The rows are grouped in 4 ways, from coarse to fine. Each group lies inside one group of the grouping before and may be the whole of it. The rows also spread widely along 11 directions, which tell nothing about the answers.
In the rows, 128 means zero.
Known rows, each followed by its group in each grouping:
[116 140 119  94 117 173 113 190 119 103 118  98 127  85 109 185 124 152
 138  99 120  82 118 140 142 161 110 138 128 105 131 130 140 125 133 161
 151  83 145 191  90]	pila bas k_567 k_653
[126 149  78  76 120 133 132 116  70 150 139 111 168 111 122 161  54 139
  97 157 108 219 147  98 144 113  69 162 106 111 119 114 140 123 146  79
 176  91 155 101 100]	pila sav k_279 k_779
[127 147 131 110 179 160 118 145 179 107 141 156 131 152 125 159 159  65
 122 135  71 135 135  84 144 112 143 124 145 171 103  99 131 189 126 143
 161 153 122 152 157]	rok Mon k_636 k_880
[125 160  93  86 175 134 138 105  82 133 160 131 101 145  81 168  90 120
 167  76 117 138 108 120  82 147 126 139 121 109 112 135 140 144 140 144
 162  87 133 175  84]	pila lonak k_456 k_815
[117 170 115  64  84 148  67 137 115 102 145 128 127 107  80 165  59  89
 144  90  79 126 125 122 113 126  62 173 114  82 135 163 141 129 155 137
 169  61 134 187  68]	pila bas k_567 k_909
[151 142 106 117 139 145  89 146 137  95 128 116 178 117 136 139 129  75
 122 147  92 135 137  73 167 134 103 155 120 183  98 100 124 153 143 155
 174 146 119 125 118]	rok Mon k_977 k_781
[123 107  85 110 112 140 137 113 100  83 189 121 144 146 117 176 126 103
 218  77 125 127 102  92 109 128 138 169 118 146  62 127 136 176 101 133
 221 134 129 154 133]	rok zili k_75 k_226
[157 170 126  76 134 186 121 180 157 109 104 162 156 108 179 201  73 114
  73 114  98 116  95 126 104 154 119 139 113 117 165 168 133  95 148  82
 130 124 114 151 100]	rok Mon k_636 k_598
[150 169  91  79 144 133 129 123  96  93 147 162 159 140 147 181  83 104
 112  97 114 143 107 115  88 126 158 173 112 137 135 174 112 120 153  60
 170 117 127 109 114]	pila sav k_264 k_189
[123 119  70 122 118 132 149 163  82 131 104  87 144 116 139 127 160 173
 115 146 147 156 167 120 180 117 123 133 139 122 101  79 114 137 128 166
 136  89 156 128 132]	rok zili k_71 k_134
[154 114  89 119  88 126 150 152 105 118 117 131 148 125 162 167 110 118
 115 141 145 144 148 129 123 109  96 156 103 117 108 144  94 149 128 101
 152 120 135 134 139]	rok zili k_75 k_41
[171 118 121 123 171 116 155 118  82 153 133 138 113 122  97 192  80  84
 129 134 138 118 128 126  73 146  62 141  80 137 113 151 105 168 146 119
 161 123 123 171  95]	pila bas k_303 k_903
[130 144  67 109 137 175 146 123  87 183 127 108 163 115 157 178  63 150
  97 168 130 207 128  57 162 160  92 139 112 101  75  87 150 138  98 103
 129 112 164 117 122]	rok zili k_947 k_573
[167 146 108 129 189 109 160 111 106 136 133 177 113 170 127 164 122  70
 110 121 132 124 137 114  73 113 149 140 117 142 110 157  87 179 143 107
 129 133 125 151 137]	rok Mon k_977 k_446
[159 139 156 125 234 116 135 129  93 115 142 126 135 133  77 152 150  78
 129 129  97  94 135 106 104 146 106 127 121 205 131 113 115 162 183 165
 176 129 120 168  91]	rok zili k_947 k_957
[167 184 113 102 136 149  89 114 109 146 128 167 138 132 127 173  35  59
  89 129 100 136 125  76  93 152  75 162  99 100 121 167 116 138 156 106
 110  97 129 165  80]	rok zili k_71 k_448
[ 88 150 116  58 156 151 130 140 117  82 168 130 127 136  87 171 139 135
 165  67  86 133 111 133 116 112 160 145 145 133 133 128 154 139 138 128
 208  93 140 159 115]	pila bas k_970 k_774
[ 96 167  68  70 114 156 107 115  97  95 171 120 145 147 118 145 103 130
 175  73  97 166 110  83 134 122 151 167 142 107  89 115 158 126 118 140
 182  84 143 140 110]	rok zili k_75 k_41
[136 126 116 101 179 169 138 131 127 149 147 111 163 112 120 179  90 107
 130 156  88 177 112  71 145 154  69 126 107 167  94  77 167 155 122 134
 192 149 130 142 112]	rok Mon k_977 k_446
[139 130 118 119 176  96 167 103  45 122 166 133 133 149  84 160 127 112
 148 110 135 131 148 113  85 111 133 158 118 145 112 148 104 170 164 110
 178  97 155 152 112]	rok zili k_75 k_41
[173 109  64 135 119 100 175 132  82 137 109 136  96 153 148 152 119 119
 143 111 179 119 139 159  81 118 106 138 102 107  99 142  78 146 122 149
 129 108 116 163 124]	rok zili k_75 k_226
[159 135 113 153 243 147 167 138  84 169 115 121 117 124 119 192 136 119
 108 145 155  98 121  85 117 192 145 109 114 165  86  99 113 170 125 151
 113 142 142 155 117]	pila bas k_303 k_903
[148  87  79 150 120 120 163 147  67 115 135  88 144 114 126 158 155 146
 168 122 175 106 141 121 136 139 130 152 115 145  77 118 102 171 116 156
 169 121 148 152 127]	rok Mon k_977 k_781
[153 141 105 118 164 133 149 127  89 123 135 151 170 130 152 195 108 105
  89 145 138 145 132  86 120 136 157 160 106 154 105 153  98 164 136  54
 155 147 151  97 141]	pila bas k_970 k_774
[148 128  74 124 156 146 173 165  85 149 100 112 104 118 145 182 123 169
 121 115 173 107 120 150 113 164 137 117 121 104 113 119 111 124 115 148
 110 101 136 163 110]	pila sav k_279 k_779
[158 114  67 133  69 133 128 143  64  82 143 110 148 112 144 173 111 136
 183  72 180  72 108 125 105 156 149 186 107 110  90 179  97 138 120 131
 158 106 135 160  99]	rok Mon k_636 k_598
[140 113  70 145 112 131 144 133  88 120 139 128 106 137 129 183 132 113
 169  98 174  92 129 113 110 142 153 159 114 104  62 149  92 189  91 136
 135 119 145 166 142]	pila bas k_303 k_903
[134 166  62  73 174 131 116  90 156 128 142 155 125 184 133 111 104  60
 137 123  66 219 122  85 128  90 110 131 130 158  87  73 147 146 118 161
 177 139  90 114 135]	rok Mon k_977 k_781
[134 106 142 137 200 152 195 161  81 167 130 107 129 109 108 200 142 156
 114 153 144 120 142 115 123 156 110 105 121 141 111 101 127 172 134 128
 145 117 168 178 127]	rok zili k_75 k_41
[142 136  44  83 103  87 135 103  52 112 140 112 121 141 106 123  87 131
 164  92 139 167 136 152  98  99  93 169 107 109 115 135 111 113 149 143
 183  73 117 128  84]	pila sav k_279 k_779
[127 140 134 117 140 138 164 170  99 150 107 149 112 116 119 199 124 137
  70 145 144 116 168 146 114 114 131 134 126  80 140 166  93 172 142  78
 103  84 179 171 141]	pila bas k_567 k_653
[126 162 172  79 162 154 118 168 109  98 138 132 182  99 110 181 114 118
  80 137  76 125 142 106 130 126 107 152 127 154 171 148 133 126 194  84
 176  99 156 147  97]	rok zili k_75 k_41

New rows. What belongs after each?
[120 144  89  94 111 154 102 135  86  86 159 101 155 117 113 156 111 132
 177  81 114 117 108  97 133 150 125 171 127 128 101 128 144 125 132 153
 184  93 138 158  87]	rok zili k_947 k_957
[101 164  87  72 124 150  93 116 129  93 168 130 110 158  92 135 114  93
 193  65  79 141 112 101 118 116 122 152 143 112  94 110 155 143 122 185
 180  84 119 181 104]	rok zili k_75 k_41
[115 180  99  52 167 138 123 124 140 104 145 159  96 161 101 151 107 103
 143  70  76 153 111 144  85 108 135 130 137 114 145 134 142 125 149 140
 168  92 107 163 103]	pila lonak k_456 k_815
[125 142  78 135 138 150 127 177 112 124  94 111 115 123 141 153 173 148
 111 122 156  95 150 121 167 148 173 127 148 113  97 106  97 154 112 175
  95 101 154 154 140]	pila bas k_970 k_774
[139 175  97  64 101 166 116 168 181 103  98 184 135 145 190 166  94  99
  70 117  86 159 123 135 116 100 124 139 127  95 153 151 118 107 133  90
 123 113 108 134 139]	rok zili k_71 k_134
[167 146 122 123 237 138 166 112 102 183 123 146 120 147 118 173  96  89
  91 161 114 155 128  87  97 156  89 107 107 159 110 100 124 158 143 131
 130 136 125 153 109]	rok zili k_947 k_573
[116 149  52 122 104 138 134 121  53 132 144 117 108 144 114 149 116 155
 164  79 165 121 135 103 120 139 166 162 141  63  75 139 115 152 109 152
 110  57 169 173 112]	rok zili k_71 k_448
[146 156  71  77  88 151  75 147 198 105 100 156 121 145 165 138  92  54
 113 130  79 166 126 122 144 104  71 139 111 122 109 111 119 136 109 157
 149 137  81 134 134]	pila bas k_970 k_774
[143 144 108 109 143 114  89  97  74  90 184 122 137 133  62 155  98  63
 192  86 105 105 118  92  97 139 104 182 109 157  94 148 121 171 156 150
 202 103 128 167  83]	pila sav k_264 k_189
[166 121  80 104  99 145 155 136  87 137 134 136 137 111 151 210  47 125
 133 115 155 138 102 138  80 151  82 160  79  96 112 171 114 131 118  77
 160 115 129 150 104]	pila sav k_264 k_189
[174 108  60 123  90  98 154 111  78 130 124 133 148 141 158 149  86 103
 128 144 156 170 148 123 107 105  76 169  85 124  92 145  85 151 126 100
 164 125 123 115 127]	rok zili k_947 k_573
[132  99 113 126 119 151 184 143  52 155 162 116 107 102  92 235  80 159
 169  98 175  97 113 144  73 163 103 150 100  72 101 174 123 175 110  92
 157  83 176 209 107]	pila sav k_264 k_189
[152 114  56  88 119 144 171 191 175 113  62 129 132 128 215 153 149 148
  84 150 134 173 129 174 155 103 116 105 113 145 126  85 110 105 101 130
 153 157  89  93 164]	pila bas k_567 k_653
[117 151  71  89 162 121 157 123  70  97 149 134 100 155 109 160 141 148
 170  51 148 109 110 145  83 125 196 152 138 112 113 148 118 131 129 138
 159  84 135 154 112]	pila bas k_303 k_903
[163 131  74 118 195 138 158 102  73 157 139 111 134 135 123 158  88 120
 152 122 137 156  99  88 108 169 105 129 103 157  84  93 141 136 124 158
 163 132 115 139  89]	rok Mon k_636 k_598
[168 126  49 111  72 145 132 148  98 134 103 112 156 101 182 179  61 139
 116 136 163 156 120 121 131 158  80 158  83  98  99 141 107 118 113 105
 139 124 125 117 107]	pila lonak k_456 k_815
[177 151  80 109 140 104 129 119 120 112 122 174  83 168 127 153 100  60
 140  88 133 104 119 159  56 116 117 147 105 120 121 169  81 148 140 140
 133 112  92 168 114]	pila sav k_264 k_189
[165 136  67  92 134 117 189 128  71 190  91 134 119 128 152 159  49 156
  75 148 155 199 141 161  88 116  59 128  91  75 141 137 114 102 141  99
 118  83 132 139  97]	rok Mon k_977 k_446
[130 155 132 110 165 127 107 129  62 110 150 111 158 104  74 167 114 108
 125 122 110 111 143  88 132 146 120 167 121 149 120 141 120 156 173 121
 170  92 162 148  85]	pila bas k_567 k_909
[169 144 133 105 139 107 111 162 136  89 109 155 137 128 124 151 130  66
  87 139 100 106 157 154 107  98  94 151 111 162 163 160  79 148 183 115
 157 120 111 143 120]	pila sav k_264 k_189
[168 138  99  94 159 145 143 161 139 132  92 128 154 117 166 153 103 114
  81 155 108 161 126 130 131 132  78 121 105 159 139 103 125 107 148 136
 153 139 101 125 109]	rok Mon k_977 k_781
[132 114  89  92 116 159 141 139 154 116 144 131 126 141 144 172 106  99
 169 112 103 158 107 116 119 122  82 131 110 133  86 101 145 152  96 147
 193 141 104 161 136]	rok zili k_75 k_41
[133 125  96 121 120 193 121 169 153 155 118 110 151  98 156 197  96 115
 106 174 113 159 127  80 177 161  80 126 113 124  78  85 141 169  88 125
 140 143 146 144 147]	pila sav k_264 k_189
[195 125 108 152 137 101 127 156 119 126  85 140 122 124 142 153 129  72
  88 160 149  95 165 141 114 132  82 136  94 150 123 149  55 170 160 143
 113 139 111 149 121]	pila lonak k_456 k_815
[178 138 118 124 146 157 138 160 126 138 107 151 174 103 178 213  77  94
  60 178 128 135 128  94 124 156  98 146  89 149 122 150  99 147 138  55
 134 161 132 112 130]	pila sav k_279 k_779
[183 180  59 108 168 117  72 127 135  98  86 138 165 146 172 103 121  57
  81 147 102 152 132  81 161 138 125 149 112 198 107  93  92 111 156 169
 135 155  81  70 108]	pila bas k_970 k_774
[123 141 100  96 178 147 160 180 108 129  99 102 160 108 147 154 159 175
  68 163 118 167 152 130 175 124 143 115 142 159 142  78 126 120 149 119
 149 112 152 101 138]	pila sav k_264 k_189
[140 176 126  60 228 118 147 101  91 129 147 156 122 158  86 142  94 100
 115 100  73 166 116 122  72 116 108 127 122 157 160 120 145 110 189 132
 180  92 109 147  75]	rok zili k_71 k_134
[179 151  47 120 161 141  98 101 112 102 141 125 127 152 140 134  96  71
 194  74 128 106  70  79 103 184 127 151 104 172  65 106 132 122 114 210
 163 147  71 148  76]	rok Mon k_636 k_880
[120 124  94 131 147 102 163 123 107 160 124 144  77 173  95 124 163 103
 122 145 128 163 193 129 128  69 117 119 146  99  91 100  93 208 123 162
 115  86 154 173 165]	rok zili k_71 k_134
[115 152  62 122 135 143 111 100  99  99 178 135 115 169 106 148 138  93
 203  63 129 114 112  71 118 134 195 169 148 117  48 128 128 185  94 167
 152 108 143 167 133]	rok Mon k_977 k_781
[134 167  69  75 138 155 104 170 197  79 100 153 115 158 172 130 155  94
 117 102  85 139 115 144 142 106 154 121 147 148 128  96 121 115 118 169
 145 133  83 127 149]	pila sav k_264 k_189
[160 116  79 106 113 130 140 113  62 145 141  99 181 102 132 164  52 123
 130 152 133 188 129  91 130 140  50 168  82 135  95 121 133 133 137 104
 190 118 138 118  89]	rok Mon k_977 k_781
[167 125  27 117 125 127 142 131 100 142  93 104 138 137 177 119 108 134
 124 142 149 178 128 110 150 139  91 130 106 138  80  71 116 111 110 179
 137 127 100 107 114]	rok zili k_71 k_448
[156 136  43 111 134 123 118 124 145 124 112 130 113 160 152 120 125  80
 140 134 117 171 131 116 142 113 101 130 117 151  78  78 110 150 105 180
 152 140  90 120 142]	pila sav k_264 k_189
[132 100 107 109 138 147 145 169  81 121 133  69 130  83  92 176 123 163
 170 114 137 102 118 147 132 165  71 129 110 141 118  99 142 129 136 180
 191  97 132 182  77]	pila sav k_279 k_779
[144 156  71 136 186 126 141 146  60 164  95  97 128 122 123 133 139 153
  83 156 155 140 161 105 162 153 141 124 138 131 105  84 101 137 145 166
  90  86 161 127 112]	pila sav k_264 k_189
[143 149  95 127 171 146 148 127  46 136 145 112 149 117 117 177 106 150
 134 105 154 110 116  86 114 176 160 156 122 126 101 141 125 138 142 124
 134  96 163 152  88]	rok Mon k_636 k_880
[127 131  30  75 107 131 138 129  79 107 125  79 174 121 156 111 112 175
 146 117 126 209 123 115 170 115 115 154 123 142 103  75 148  87 127 152
 196 105 119  82 103]	rok Mon k_636 k_598
[118 114  58  92  62 138 130 120 124 104 154 126 157 144 155 151 106 112
 158 128 112 201 139 100 150  85 101 170 117 114  73 114 129 163  93 101
 198 127 134 113 159]	rok zili k_947 k_957
[167 119 122 111 179 157 162 144  96 149 129 115 136 108 125 198  77 121
 139 125 129 119  93 118  89 182  60 120  86 151 117 117 142 123 138 143
 171 131 113 176  79]	rok zili k_75 k_41
[115 111  94  71  93 146 155 160 156 123 121 140 103 132 135 176 112 127
 134 117 109 168 133 175 117  86  78 124 114  95 128 124 130 149 105 120
 181 110 120 163 145]	pila bas k_970 k_774
[120 120  71 126 155 158 176 118  48 138 169 101 145 130 128 194 115 169
 180  95 166 136 101  76 120 172 168 150 123 120  58 112 142 154  94 121
 166 113 167 146 122]	rok zili k_75 k_41
[162 138  44 123 104  97 111 101  45  94 144 102 185 123 140 134  98 115
 148 121 155 156 137  81 141 137 131 196  97 155  78 138  92 140 147 113
 180 125 136  77 102]	pila lonak k_456 k_815
[137 156  30 110  71 118 101 117  51 103 133 102 142 132 133 113 102 143
 159  85 157 138 137 105 140 129 145 188 128  89  88 139 108 117 132 161
 133  64 145 133  90]	rok Mon k_636 k_880
[111 191 120  40 158 208 121 172 202 112 117 179 140 141 176 186  97 115
  74 110  50 172  96 108 127 124 142 116 144 113 154 116 167 100 125  94
 141 122 113 140 136]	rok zili k_71 k_134
[130  94  90 104  93 114 170 159 140 140 109 131 123 133 142 153 138 121
  96 179 121 199 184 166 148  54  67 126 116 117 119 105  97 181 119 100
 169 120 140 127 181]	pila sav k_264 k_189
[160 155  55 103 189 159 144 121 106 149 118 120 116 143 149 151  90 130
 147  97 132 144  80 101 109 182 124 117 114 139  92  88 149 101 113 186
 134 124  96 149  82]	rok Mon k_636 k_880
[153 116  97 100 146 128 170 178 130 114  89 120 133 123 159 142 154 148
  99 137 128 140 141 171 131 107 109 114 122 154 150 106 110 115 148 146
 159 123 108 134 125]	rok Mon k_636 k_880
